The rows of a group lie close to one hidden flat surface of 6 dimensions, which may be shifted away from zero. Surfaces can cross.
Some rows, each with its group after it:
[-43 -23   6 -25  -5   3 -20 -23 -30 -16   9 -26  -1]  gefom
[ 25 -13  10  18   6  -2  -4  15  15  20 -12   0  -2]  kanas
[  0  17  -5  -9   5 -12   8  11  15   9   3   6  -2]  mis
[  2   7   5   1 -10   2  14  14   6   2  -6  13  -2]  gefom
[ 12  -6  14  26   1  22   1  -8 -14  -7 -16  -9   6]  kanas
[-26  36 -11 -52  -6 -13   3  15  -9   6  -6   7   1]  kanas
[ -4 -22  -1   0  17 -10 -16 -12   5  -7  -7 -25   2]  mis
[ 11   3  -4   4  21 -12  -3   0   7   2 -17  -7   4]  gefom
[-17  -5   7  -8   5 -15  21  13  37 -18 -16 -25  -4]  mis
[ 18   2 -25   2  10  10  -5 -29 -28  -2 -21  24  20]  kanas
[ -2 -27   3   2  -3  10 -24 -18 -42  14  -7  20   5]  kanas
[ 12   6   4   7   8   6  -9   4 -15 -11 -25  -2   2]  dum
[ 13  -9  10  12   1  -2  15   8   7  30 -20  25   7]  dum
[ 14   7   9  16  23  -1   0   2  15  21 -14 -27   7]  dum
[-43   1   9 -32  -4 -17  22   8  17  33  13   1   1]  dum
[-10 -15  10  29  15  21  12 -38 -24  13 -10  -3  19]  kanas
[  8  -9  14 -11 -18   4   3  29 -13   2 -47  29  -1]  gefom
[-43 -13  16   2  11  -1   4 -24  -1  12  31 -31   0]  dum
[-24  -7  14  -6  -4 -13 -13  14   1 -14  22 -14 -22]  mis
[ -8  -5   7 -32 -10 -14 -22  24 -12  25   1  13 -11]  kanas
[  3  24  -8 -24  -1 -14 -22  24  -5 -26  -3  -7 -16]  mis
[ -1   9  -9 -12  -6  -8  -9   9  -5 -25   6  10 -12]  mis
[ -1  -4 -10  -2   4  -9   9  -4  14 -11  -5   3   1]  mis
[ -8   8   5 -12 -13   2  14  11  15  13   7  -8   0]  gefom
[ -3   0   1   5   1 -12  -4   3   9  18  31  13  -8]  mis
[-10  -8  14   5   4  -3   2   4 -10  -4 -15   9  -5]  gefom
[ 15   7 -12  -4   4   0  -7   0  -3  -5 -10   3   4]  dum
[ -1  16  15  -3  -9  27  -5   6 -26  -6 -18 -20   4]  kanas
[ -3   0   0 -16   8 -10  -8   8   9   2 -10 -21  -1]  gefom
[  6 -18  14  24  -6   6   2   3  -6  -3  -2  16  -6]  dum
[-24  -6   9  16  30 -10  -2 -24  -2  -5  13 -19  -2]  gefom
[ 17  -4 -10   5  -1   1   1  -5   3   6  -3  16   7]  dum

New rows, each followed by its group:
[-12  -3  -2   0  15  -6   8 -15   4  11  -1  -1   8]  mis
[  2  -1  17  11  -3  -2  10  24  -2  -5 -28  27  -8]  gefom
[ -5  -2   6  -5 -10  14 -12  -2 -31  -7  -9   4  -1]  kanas
[  8  10 -21  -1   2  -4  10 -11  -1  -3   2  29   7]  mis
[-12 -25  34  42  12  10   5 -10  -1  15   8 -17  -3]  dum
[ 41  15 -12  12  10   8 -20   5 -10 -23 -29  -4   2]  dum
[ 20  11 -18  -6  16  -9 -12  -6  -1  10  -3   4   8]  mis
[ -5  -9 -10   6  -9  -6   1  -9  -2 -16  22  27  -8]  mis
[-19   6   5  -7 -12 -14  22  21  28 -20   7   3 -14]  mis
[  7 -12  -9   5   5 -12   1  -5  19   0   5   0   0]  mis
[ 33 -16 -28   6  -1 -10  -3  -5  24 -22  -4  11   2]  mis
[ -3   6   5  -5   9   0   1   0  -7   9 -20   0   6]  dum
[-3  5  9 -2 -4  3  1 15 -2 -2 -7 -4 -4]  kanas
[-17  -2   6 -21   2 -27   4  20  16  22   6  14 -10]  kanas
[ -3  19  -5 -12  -3  -2   6  11   1 -11  -9   4  -1]  kanas
[ 19  -3  -5  12   3   8 -10  -7 -20 -11 -20  14   4]  dum
[ 17   0   9  -1  23 -10   6  10  27  70 -16 -14  16]  kanas
[ 15  -2   1 -11 -20   9  10  17  -8  10 -34  30   8]  gefom
[  7  -2 -11  -2   5  -9  -6  -4   3  -2   6   7  -1]  mis
[-15 -10 -10   0 -20  -2  -1  -5 -14 -47  18  31 -14]  mis
[ -3  25 -14 -16   2  -6  -1   2 -11  -8  -1  17   0]  mis
[ -1  -6 -12  -3   7  -6  -7 -13  -6 -13  -3   2   2]  mis
[ -8  -7  -5  -7  37 -11  -9 -25  12  31  -4 -44  18]  gefom
[ 14 -11  -1  -1  14 -20 -13  10  32   7   3 -26  -6]  mis
[ -4   0   8  -6   4  -8   3  15  10   3 -12  -8  -5]  gefom
[  5   5   0  -1   8   0  -1   0  -5   5 -16   0   6]  dum
[-13 -17  -5  17   3  -5  24 -21  11   9  19  25   6]  mis
[ 34  -1 -25   3   0 -11 -22   0   5  -3  17  19  -6]  mis
[-10  16   6  23  16 -10  17  -2  24  -4  27 -11  -8]  gefom
[-17  10   6 -11   3 -11  -5  12  -1  -1  13  -4 -11]  mis
[ 15 -16 -18   5   4  -9   1 -10  15 -14  -4   7   3]  mis
[ -2 -12   5   9 -11  -4   3   3  17  -1  26  -2 -10]  dum
[-20 -11  -4  -3   6  -3  11 -18  -1 -21 -12   0   5]  mis
[-22   0  -6  -4  -4   0   2 -13 -21 -19   7  22  -3]  mis
[ -8   3  -3 -12   4   1  -1  -8 -19   0 -16  10   7]  dum
[-16  -7  39  22  12   0  12  14  13  24  -4 -21  -5]  dum
[ 19 -31   8  33   8 -20   6  13  33   9   0  20 -12]  kanas
[-13  -9   6  22  14   1  21 -19   3   2  -3   6   8]  kanas
[-19 -18   9   2  -3 -10  -1  -1   6 -13  18  -3 -13]  mis
[ -7 -49  -6   9   0  -7  -2 -19  15 -46 -11 -17  -2]  mis
[  0   5  -4 -19  14 -10 -38   4 -17 -12  -5 -24  -7]  mis
[ -7  11   8  -3  26   1   0  -6  -9  18 -25 -18  13]  dum
[ 36  15 -34 -13  -3  -9 -20   8   1 -26  -5  18  -5]  mis
[-19 -17  -1   5   0  -3   0 -20 -10 -10  14  10  -2]  mis
[  1   5  -2  -1  -9   3   5   6  -3 -12  -6  16  -2]  gefom
[-19   0  29  40  17  15  39 -12  16   4  -5 -26   8]  kanas
[-11  20   0  11   8 -11   7   4  19 -26  30 -12 -16]  gefom
[-11  11  -5 -10   2  -8  11   2   5 -18 -10   5   0]  mis
[-33 -17  24  -8   7 -13 -21   9   0 -10  10 -40 -18]  mis
[22  2  1  8  1 -4  3 14 17  9 -9  3 -1]  dum
[ -9   0  -3 -10   1  -1   3  -8 -11   9  -7  12   7]  dum
[ 1  5  7 -1  4 -7  5 13 14 11 -4 -8 -2]  dum
[  1   6  -8 -10  13  -8 -15  -4  -9  -4  -5  -6   1]  mis
[ -8   3  20  16  18   3  -7   2   5  -4   3 -42  -6]  dum
[ -8  16  -3 -16  -8 -10  -6  19  -1 -24   8   8 -16]  mis
[ 16  -2 -21   5  12  -4   3 -17  -7  -2 -13  26  12]  kanas
[ 11   1  12  22  21   6  -5  -4   2   8 -11 -27   5]  dum
[  4  14 -12  -4  -7 -11  10   9  12  -6  12  26  -7]  mis
[-27   0  13  -2  28  -1   6 -20  -9  30 -10 -24  16]  dum
[-12  -6   0  -4   3  -8  -7  -2  -1 -11   6  -2  -6]  mis
[  8  -2  15   9   0  16  -5   5  -9  13 -14 -12   4]  kanas
[ 14  -8   0  19   8 -17  14  10  30   1  -3  16  -6]  kanas
[  2   5  -3   9  20  -2  18 -15   9  22 -13   1  17]  kanas
[ -1 -13 -14  -4  17  -2 -11 -26 -14 -16 -17  -7  11]  mis
[  0 -10  -7  10  27 -11 -29 -20 -31 -38 -24   3  -3]  gefom
[ 12  17 -22 -17  21  -9  12  -6  16 -10 -44 -13  20]  mis
[  0  -4  -9 -12  -7  -9 -22   7  -6 -37   2  -3 -14]  mis
[-14 -19   9   5  -5  -6  -2  -1  -9  -9   4  20 -10]  kanas
